The rows of a group lie close to one hidden flat surface of 11 dimensions, which passes through zero. Surfaces can cross.
(in the rows, 128 means zero)
Some rows, each with its group after it:
[ 91 154 146 169 125 118 131 103  97 135  94 104 141 114 149]  Q
[104 112  95 140 105 125 100 137 103 183 150 138 173 105  87]  Q
[173 109 107  91 119 128 215 151 110 143 107 108 105 149 152]  L
[117 127 163 113 115 157 105  92 184 135 131  99  99 147  78]  G
[104 109 104 102 148 135 133 150 141  97 134 103  97 162 128]  R
[ 96 122 117 125 129  68 139 117  89 147 161 113 123 189 145]  R
[178 176 110  99 124  91 198 111  81 180 165 140 126 151 102]  A
[164 135 119  87 171 118 174 162 123 131  56 113 105  69 121]  A
[ 88 152 119 134 100  99 132  73 129 157 150 111 117 219  94]  A
[125 106 129 166 198 144 117 121 121  69 135 157 140  80 134]  R
[ 98 158 181 168 167 128 136 122 100 110  63  96  84 139 178]  A
[ 61 197 115 129 135 100  84  81 112 153 165 126 125 111 110]  L
[138  94 160 173  95 116  99 130 100 176 119 155 183 126 130]  G
[148 109  97 128 128 110 137 117 154 151 105 155  57 122 114]  L
[150  89 112  91 134  68 132 156 144 150 104 108 116 130  91]  A
[ 96 186  78 120 167  98 177 142  77 113 136  97  92 143 136]  Q
[156 147 169 129  85 114 124 145 164  83  95  85 184 153 123]  L
[ 93 143 171 159 148  94  98  66 111 181 104 155 100 136 133]  A
[ 79 123 136 111 127 157 142 142 125  94 148  52 106 158 155]  A
[ 82 157 114 143 168 122 126  95 116  96 158 102 133 100 112]  Q
[190 111 176  94  94  96 135 142 141 150 145 124 167 187 114]  G
[116 100  73  75 148  93 119 177 105 157  92 176 125 104 176]  R
[ 81  99 143 126 170 157 119 118 113 116 174 114 103 157 145]  L
[124  55 141  85 133 105  67 149 159 115 145 159 196 143 133]  L
[168 104 111  90 131 148 161 168 153 139  60 130  91 163  98]  R
[119 118 118 151  90 165 145 153 105 133 135  91 153 139 130]  Q
[121  90 117 139 165 162 128 122 103 145 153 161 120  96 127]  G
[ 80 123 127 108 100 153 101 142 131 162 101 101 114 104 154]  U
[ 74 134 106 112  97 193 111  94 159 117 151 121 129 118 136]  A
[ 74 204 131  77 122  99  78 142 111 150 182  95 122 107 148]  R
[186 135 153 125 142 136 180 141  83 164  83 146 169  96 128]  A
[ 95 134 132  95 104 186 115 137 123 163  91 127 155  98 154]  U
[101 124 119 110 158 107 114  95 103 128 185 169 160 133 149]  Q
[147  84  79  92 130 123 106 192 150 123 121 147 135 121 108]  R
[126 118  79 100 129  95  98 130 137 115 185 179 154 139 126]  U
[149 147 163  41 134 164 132 119 145 141 127 141 160  98 143]  G
[123  91 128 133 141 110 136 120 122 118 189  92 150 160  88]  R
[128 174 119 176 102 105 125 129  90 136 112 174 130 167 181]  G
[155  80 117 131 107  98 133 162 166 120 106  82 108 136  89]  Q
[ 99 108 173 177 147 139  59 149 123 113 128 126 139 113 145]  G
[114 145 113 188 149 124 117  98 149 128 126 111  68 132  45]  G
[121 140  88 162 146  69 128 113 133  94 122 157  80 130 155]  R
[163 148 131 146  73 147  88 123 200 106  81 160 140 111 107]  A
[106 157 100  65 147 112 113 150 156 127 114 104  93 137  91]  U
[141 105 139 141 194 132 178  89  74 174 147 149 111  75 115]  L
[190  93 114 154 158  74 134 160 141 103 115 141 117  99  90]  Q
[144 131  89 153 127  90 142 101 120 109 135 185 144 125 144]  U
[ 97 127 108 172 136  64  86  91 133 128 111 188  93 171 144]  R
[103 115  72  94 140 126 131 142 124 117 173 137 107 129 152]  R
[142  72 182 158 174 166 135 115 123 121 110 158  90 131 168]  L
[ 98 138 146 135 150 106 125 166  65 138  79 109 170  90 190]  Q
[105 143 129 115 115 116 180 111  93 154 123  75 127 166 129]  Q
[ 90  84  85 116 127 107 108  87 155 162 108 157 127 126  85]  A
[152 139 152 134 165  90 165 123 129  96  38  98 153  85 116]  U
[167 124 128  61 162 142 182 123 144  89 134 131 153 141 119]  U
[ 84  68  65 112 155 145 134 127 148  99 121 124 102 100 136]  A
[122 141 154 172 118  79 133 106 141  99  84  83 120 103 147]  R
[102  49 113 112 167 168 134 139 121 118 144 128 106  78 174]  G
[131 101  67  87 131  72 117 140 134 146 143 175 117 128 135]  L
[122 107 120 123  70  86 106 112 139 205  72 127 166  95  97]  G
[ 94 137  80 145 162 112 135 117 133 103  79 148  63 138 143]  U
[113 140  83  97  95 151 115 111 132 188 101 178 154  97 107]  U
[163 119 110 157 123  56 152 100 121 140 116 151 141 111 121]  G
[154 191 149 137 141 142 150 104 117 124 163 149  85 173 131]  U
[178 150 122 122  99  97 123 169 149 120  90 165  94 180 152]  L
[126  97 121 147 110 142 148 112 140 125  91 114 141 116 121]  U
[100 137  99 109 160 157 134 156  90 100 215  83 176 124  88]  Q
[156 118 163 134 137 172 114 120 119 191 174 150 111 139  70]  U
[167 143 119 137 121 132 151 109 122 172 119 169  82 142 108]  L
[151 163 165  95 159 167 125 116 120 163 119 184  96 117 147]  G
[113  90 124 193 123 119  96 104 125 106 133 174 159  86 171]  Q
[135 115 115 126  88 141 104 166 128  98 188 147 143 131 202]  A
[ 77 134 145  95 171 113 118 118 113 146 120  99  86  95 156]  L
[120 154 134 127  65  71  80 142 119 190 147  99 157  87 122]  U
[118 178 119 123 146 132 100 115 137 121 126 159 102  72 141]  R
[ 96 159 116 121  98 188 150 124 141 126 115  68 122 151  90]  G
[159 119 139  91 105 103 130 130 153 147 100 170 109 178 155]  L
[106 119 128  92 129 111 127 110 109 166 111 158 136 124 173]  Q

New rows, each followed by its group:
[116 122 179 154 152 133  94 120 154 100 107 129  82 152 150]  L
[110 130 102 158 131  86 121  91 158  93  97 143 118 127 122]  U
[148 118 189 165 138  88  85 145 124 142  98 129 135 114 125]  G
[178 149 182 143 128 133 129 190 109  97 110 122 128 104 194]  A
[135 141 162  75 153 153 131 115 144 122 111 157  90 105 198]  G
[117 182 130 168 165 172 144  94  93 132  98 170 105  70 150]  G
[162  68 120 138 112  92 117 152 167 125 102 117 115 118 102]  Q
[107 141 125  92 140 116  59 145 180 113 114 141  85 134 117]  Q
[152 146 142  93 114 111 190 103 125 157  92  90 133 110 125]  L
[180  89 156 129 169 143 165 126 132 131 165 138  64 167 110]  G
[164 129 137  96  93 158 181 108 142 150 155  94 123 104 119]  A
[163 135 153 160 155 152 161 142 104  78 134 141 156 155 148]  U
[147 125 153 183  90 121 156  57 143 131 124 113 146  86 124]  R
[157  59 168  88  98 111 126 112 147 169 127 149 166 161 147]  Q
[ 91  89 146 105 123 108 104 177 109 115 158  54 189 134 136]  R
[154 108 171 137 127 102 102 154 109 154 120 137 187 108 120]  G
[163 159 185 161 126  73 113  78 165 113 102 126 144 126  81]  L
[ 92 151 106 131 121 156 113 195  82 139 104 111 131 134 147]  G
[119 138 159  85 138 103  89 156  97 197 153 123 109  83 147]  U
[170  53 189 155 161 150 150 124 139 119 156  90 106 135  94]  G
[ 89 128 143 111 111 186  86 160 146  80 163 115 146 162 172]  Q
[133 198 116  74 130 157 119 137 124 162 125 170 100 146 117]  G
[173 171 182 221 114 173 125 166  94 113 102 125 160 119 126]  Q
[107 131 129  96 116 103 148  98 118 152 116 138 107 175 182]  Q
[115 194 130  94 174 150  89 147 153 113 116 126  95  85  88]  Q
[151 152 147 107  64 134 129 125 145 147 122 134 116 122 188]  A
[ 91  92 169 130 137 113 105 104 110 170 145 110 126 133 139]  A
[153 125 125 124 108 147 136 151  92 207 164 133 107 123 108]  U
[ 83  93  76  99 119  94 133 151 118 139  64 132 121 169 167]  A
[124 129 124 111 151 136 122 195 116  74 149  92 137 161 138]  U
[150 127 130 184 165  87 142 157  99  99 124 105 123 118 105]  G
[111 135 133 140 125 129  64 101 162 121 193 162 115 167  99]  U
[123 102 105  91  65 204 146 202 154 117  83  70 118 135 160]  L
[134  55 143 145 101 119  81 142 179 111 103 122 147  95 127]  Q
[136 126 143 144  79 144 170 134  90 156 143  95 154 204 137]  Q
[121  84 148 133 131 128 177  74  82 195 127 127 139 132 140]  A
[105  75  87 140 105 134 154 103 132 115 148 114 148 122 140]  G
[157 108 118 100  96 181 152 162 121 170 102 151 126 134 148]  L
[ 78 111 131 181 152 114  73 113 141 106 104 133  92  81 158]  G
[164 145 130 149 126  78 130 152  91 134 139 156 176 143 125]  G
[141 177 136 152 144 105 109 176  93 147 108 119 125 119  89]  U
[118 137  83 156 108  65 131 114 146  96 125 107 125 143 101]  G
[ 45 115 163 117 132  92  90  78 117 173 109 104 140 139 148]  R
[143 109 147 138 186 125 139 130 101 148 107 126 168 103  54]  A
[103  87 133 170 130 125  76  95 135 157 144 152 154  96  88]  G
[140 100 125 122 135 102 120 150 163  83 143  89 124 165  91]  L
[139 143 107 155 118 169 172 105 143  92  91 138 103 115 152]  A
[ 77 185 115 165 129 125 113 135 121 103  55  91 112  77 148]  G
[142 124 165 169  62 135 120 121 121 152 190  98 146 143 132]  U
[111 145  71 131 144  42 137 133 114 147  58 133  86  82 135]  U
[ 76  79 131 130 129 157  99 147 142  92 132  93 117 141 170]  U
[157 134 151 153  89 120 126 136 130 123 148 123 170 186 105]  A
[150 174 180 149 127 143  50 160 153  91 158 149 130  79 151]  A
[135 129 104 145 134 101  96 192 115 134  93 131 124  92 116]  Q
[141 110 121 167 131 140 114 179 123  71 109 118 189  69 145]  L
[166 105 164 116  72 150 169  56 152 198 125 120 132 102 106]  A
[167 123 125 167 102  78 112 100 183  98  94 158 136 115 106]  L
[150 152 162 191 127 133 126 103 119 162 114 140 106 142  80]  G
[147 176 130  82  57 129 148 123 141 170 162  67 134  76 114]  R
[156 140 162 170 179 164 131 136 102 121 111 161 136 136 102]  U
[113 162 101 154 106 155 138 144 134  74  81 118 164 156 127]  U
[150 136 101 112 136  81 134 155 114 137 126 122 162 111  87]  G
[ 72 142  87 167 107 201 124 119  94 139 142 160 102 155 170]  G
[115 114 139 162 175 111 115 151 101  91 170 121 114 140 148]  A
[144 158 148 206 119 165 146 156  74 116 112 117 169 104 143]  Q
[112 114 129 162 112 140 126 143 112 111 131  93 171 133 125]  G
[131  93 160 147 111 160 169  87 157 127 105  84  92 126 130]  G
[142 110 138  93 103 157 136 130 169 114 162 107 112 190 108]  Q
[164  93 168 124  83 150 165 113 122 166 120 129 158 171 152]  Q
[155 148 145 128 129 143 136 120 118 183 108 133 122 120  72]  G
[150 130  88 125 172 156 156 161  93  91 173 144 158 104 109]  A
[152 112 119 160 117 140 170  82 112 176 116 157 110 121 112]  G
[124 145  83  88 127  26 119 109 166  95 153 131 123 131 124]  U
[115 110 120 105 122 157 144 116 128 182  78 138  77  91 155]  G
[144 109  85 101 129  96 124 150 114 163 167 151 123 122 104]  U
[110  96 114 170  71 150 108 114 116 205 150 140 104 114 128]  U
[102 183 165 118 155 123  97 149 105 136 135  83 138 106 101]  L
[115  78 128 134 148 115  77 127 128 161 140 148 160  75  90]  G
[ 89 123 110 146 157  63  75 131 128 129  90 144 103  85 131]  U
[131 135 103 139 100  99 122 130 155 119 121 130  82 190 115]  R
[121 110 118  81 131 168 137 108 131 155 154 138 154  97 116]  Q
[176 114 142 157 128 118 188 155 102 111 126 102 136 193 117]  R
[140 127 161 146 137 162 158 108 108 138  71 144 148  79 163]  R
[119 158 157 161 100 137 128 104 140  72 138 134 111 191 204]  G
